Every row belongs to one group in each of 2 separate groupings. Each group adds its own fixed numbers to the row, and there is some noise. The rows also spread widely along 5 directions, which tell nothing about the answers.
(in the rows, 128 means zero)
Known rows, each followed by its group in each grouping:
[ 86  95 176  83 154  96 161 126 121  78 180  84 173 161 134 108  70  96
 162 131 154 163 115 174 161 130  79 158] : zugiz J
[ 67 109 189 111 112 108 119 169 120  81 173 117 176 145 125 109  90 119
 140 120 120 131 117 155 126 136 107 137] : ragi Y
[ 68  99 177  89 146 115 137 135 118  74 164  81 167 141 138 122  76  85
 162 131 131 162 114 166 166 134  88 141] : telud X
[ 56 174 180 139  46 137 126 213 127  95 187 121 154 147 140 119 125 135
  98  93 152 108 159 141 111  86 107 105] : zugiz Y
[ 67 131 162  88 123 132 139 151 104  87 171  82 161 141 109 130  88  92
 144 113 122 161 129 142 128 116 100 123] : telud J
[ 58 143 145  88  95 138 140 164 105  72 165  79 167 148 109 122  86 104
 111  97 154 137 127 112 112  83  99 109] : kotuv X
[ 63 142 167 113  98 123 132 177 119  87 189 109 170 152 114 110  98 120
 117 103 136 124 123 135 106  99  95 119] : ragi J
[ 80 125 176 118 107 119 141 179 125  89 161 125 146 147 140 121 124 130
 123 102 143 110 128 148 132 109 120 125] : kotuv X
[ 55 118 141 114  89 157 161 186 141 119 179  93 156 181  99 141 177 102
 116  80 210 106  73 156 152  64 110 149] : kotuv Y
[ 73 111 168 120  97 132 143 180 137  93 171 116 162 163 137 133 158 115
 131 101 164 106 106 166 148 101 119 135] : kotuv Y
[ 69 118 198 137 109 128 131 193 141 117 164 139 144 146 142 137 160 125
 146 111 115 110 123 186 152 138 133 136] : telud Y
[ 86 119 190 113 128  95 146 154 126  86 181 117 158 151 145 114  97 118
 144 121 131 138 141 167 138 126 103 136] : zugiz J
[ 98 117 186 113 109 105 126 169 119  71 166 129 155 140 162 114 116 134
 141 115 122 119 150 157 128 127 119 111] : kotuv J
[ 65 132 188 111 142  99 172 162  96 118 163 118 138 155  92 114  74 138
 126 108 149 153 137 132 126 121 107 157] : zugiz Y
[ 46 164 172  72 140 107 138 151  75  80 147 116 158 121  80 123  22 114
 103 119  59 153 166 103  62 142 146 114] : zugiz X

New rows, each followed by its group in each grouping:
[ 74 141 168 127  65 133 128 189 134  73 181  99 158 151 167 115 130 125
 116  96 178 114 134 147 142  77  89 105] : kotuv X
[ 58 101 149  90 111 140 141 165 131  88 164  99 179 164 103 143 145  88
 132 102 138 116  86 160 132 112 136 141] : kotuv Y
[ 64 115 197 135 122 107 138 189 130 118 167 147 156 155 116 117 126 146
 128 108 120 108 115 162 124 132 133 150] : ragi Y
[ 39 116 126  52 119 147 142 150 104  77 157  72 187 155  60 152 106  70
 116  98 122 137  87 124  97 111 138 131] : kotuv Y
[ 64 122 174 103 152 108 165 178  88 121 142 144 126 144  75 135 102 146
 117  93 113 130 128 114 100 131 159 146] : kotuv Y
[101 125 197 124 121  98 135 174 113  85 162 144 137 142 154 110 114 154
 138 110 121 119 161 142 127 130 127 114] : kotuv J
[ 76 110 173 105 157 107 173 163  92 121 148 126 132 157  80 125 102 139
 125  99 146 135 117 128 128 125 135 160] : kotuv Y
[ 88 115 196 131 132  96 164 168 142 116 184 141 144 161 140 118 133 131
 146 113 143 114 127 184 152 123 117 152] : zugiz J
[ 74  94 191 114 130 102 151 153 148  95 181 111 165 160 153 116 115 100
 153 125 155 126 109 196 171 124 101 157] : zugiz X
[ 68 148 176  97 125 119 139 167  96  91 167 107 139 132 111 125  78 115
 133 108 103 152 154 129 110 120 113 113] : telud J
[ 66  89 191 118 115 115 120 178 152  95 178 133 186 153 136 131 146 108
 144 120 110  94  92 195 139 146 132 145] : ragi Y
[ 63  98 183 104 131 131 125 168 138 100 163 124 168 143 124 148 146  91
 157 121  85 113 108 191 146 153 150 143] : telud Y
[ 69 112 187 105 140 121 145 166 111 106 164 102 149 146 113 129 103 110
 153 117 124 151 120 159 147 135 109 147] : telud Y
[ 77  96 204 108 165  81 138 153  99 101 156 135 157 146 111 103  64 143
 149 132 104 149 124 149 127 161 116 160] : ragi Y
[ 90  83 185 112 165  96 175 154 109 112 153 122 133 168 112 110 109 141
 152 112 175 144 110 156 166 127 105 175] : kotuv Y
[ 78 125 186 118 131 103 161 168 132 112 183 126 149 162 132 121 116 124
 136 111 143 127 128 167 134 119 113 143] : zugiz J
[ 32 127 148 107 111 144 158 181 124 131 178 102 164 170  56 134 125 106
 108  88 165 119  72 135 110  87 116 154] : ragi Y
[ 53 131 168 111 113 141 147 182 117 120 166 104 146 150  98 138 126 108
 132  95 136 135 116 147 131 109 116 137] : telud Y
[ 55 136 178 118  93 125 121 188 118  89 177 115 173 149 116 111 104 126
 118 107 130 119 121 139 106 109 103 126] : ragi Y
[ 54 118 161  84 124 123 153 150 115  91 179  81 179 163  97 128  87  87
 131 116 154 152 106 154 133 116  94 152] : zugiz Y
[103  97 235 155 185  77 174 177 105 152 150 171  93 147 137 110 106 179
 166 120 127 148 152 175 182 164 120 180] : telud Y
[ 77 114 179 110 122 109 152 156 140  99 190 111 167 160 138 125 122 107
 144 115 144 125 116 181 140 119 109 144] : zugiz J
[ 77 117 189 122 146 116 158 167 121 119 171 122 132 144 127 126 120 124
 152 107 129 139 129 164 150 120 114 139] : telud J
[ 75 119 181 112 125 109 148 164 143  99 184 128 162 155 137 129 129 110
 139 114 119 111 123 181 134 127 127 141] : zugiz J
[ 69 109 195 124 148 118 156 175 118 129 155 133 132 150 112 133 124 130
 150 110 122 137 124 169 154 138 122 157] : telud Y
[ 85  85 182 109 175  91 177 134 109 118 173 106 147 172 103  96  71 131
 161 120 176 160  94 158 163 118  73 181] : ragi J
[ 44  98 163  92 135 126 144 161 129 109 169 110 184 158  77 134 117  96
 130 112 116 120  76 163 115 132 134 158] : ragi Y
[ 81 118 197 151 110 110 151 208 133 130 160 169 125 156 134 131 177 159
 120  93 138  85 128 164 135 120 153 137] : kotuv Y
[ 76 109 177 100 112 119 128 175 117  77 153 129 168 145 126 132 127 120
 132 114 107 113 125 154 121 135 147 127] : kotuv Y
[ 64 118 170  91 148 113 162 149 125 107 178 110 159 157 101 131 101 100
 135 112 120 134 114 162 123 125 130 149] : zugiz J
[ 69 121 195 115 150  96 171 168 106 122 162 137 140 154  97 121  86 135
 134 115 126 142 134 151 126 136 129 160] : zugiz Y
[ 92 112 187 132 127 120 158 164 132 108 190  99 141 160 157 112 125 118
 168 112 187 152 121 181 187  98  62 147] : telud J
[ 40 146 145  76  95 139 140 162 110  82 176  77 186 149  83 135  88  79
 110 102 133 137 115 134  98 101 112 125] : zugiz Y
[ 65 115 162  91 159 116 187 154  97 118 152 106 131 163  73 125  89 125
 120  96 159 143 103 122 131 103 126 155] : kotuv X
[ 81 119 195 129 147 114 161 176 118 127 170 137 120 149 125 125 120 137
 149 105 128 137 135 155 148 125 116 142] : telud J
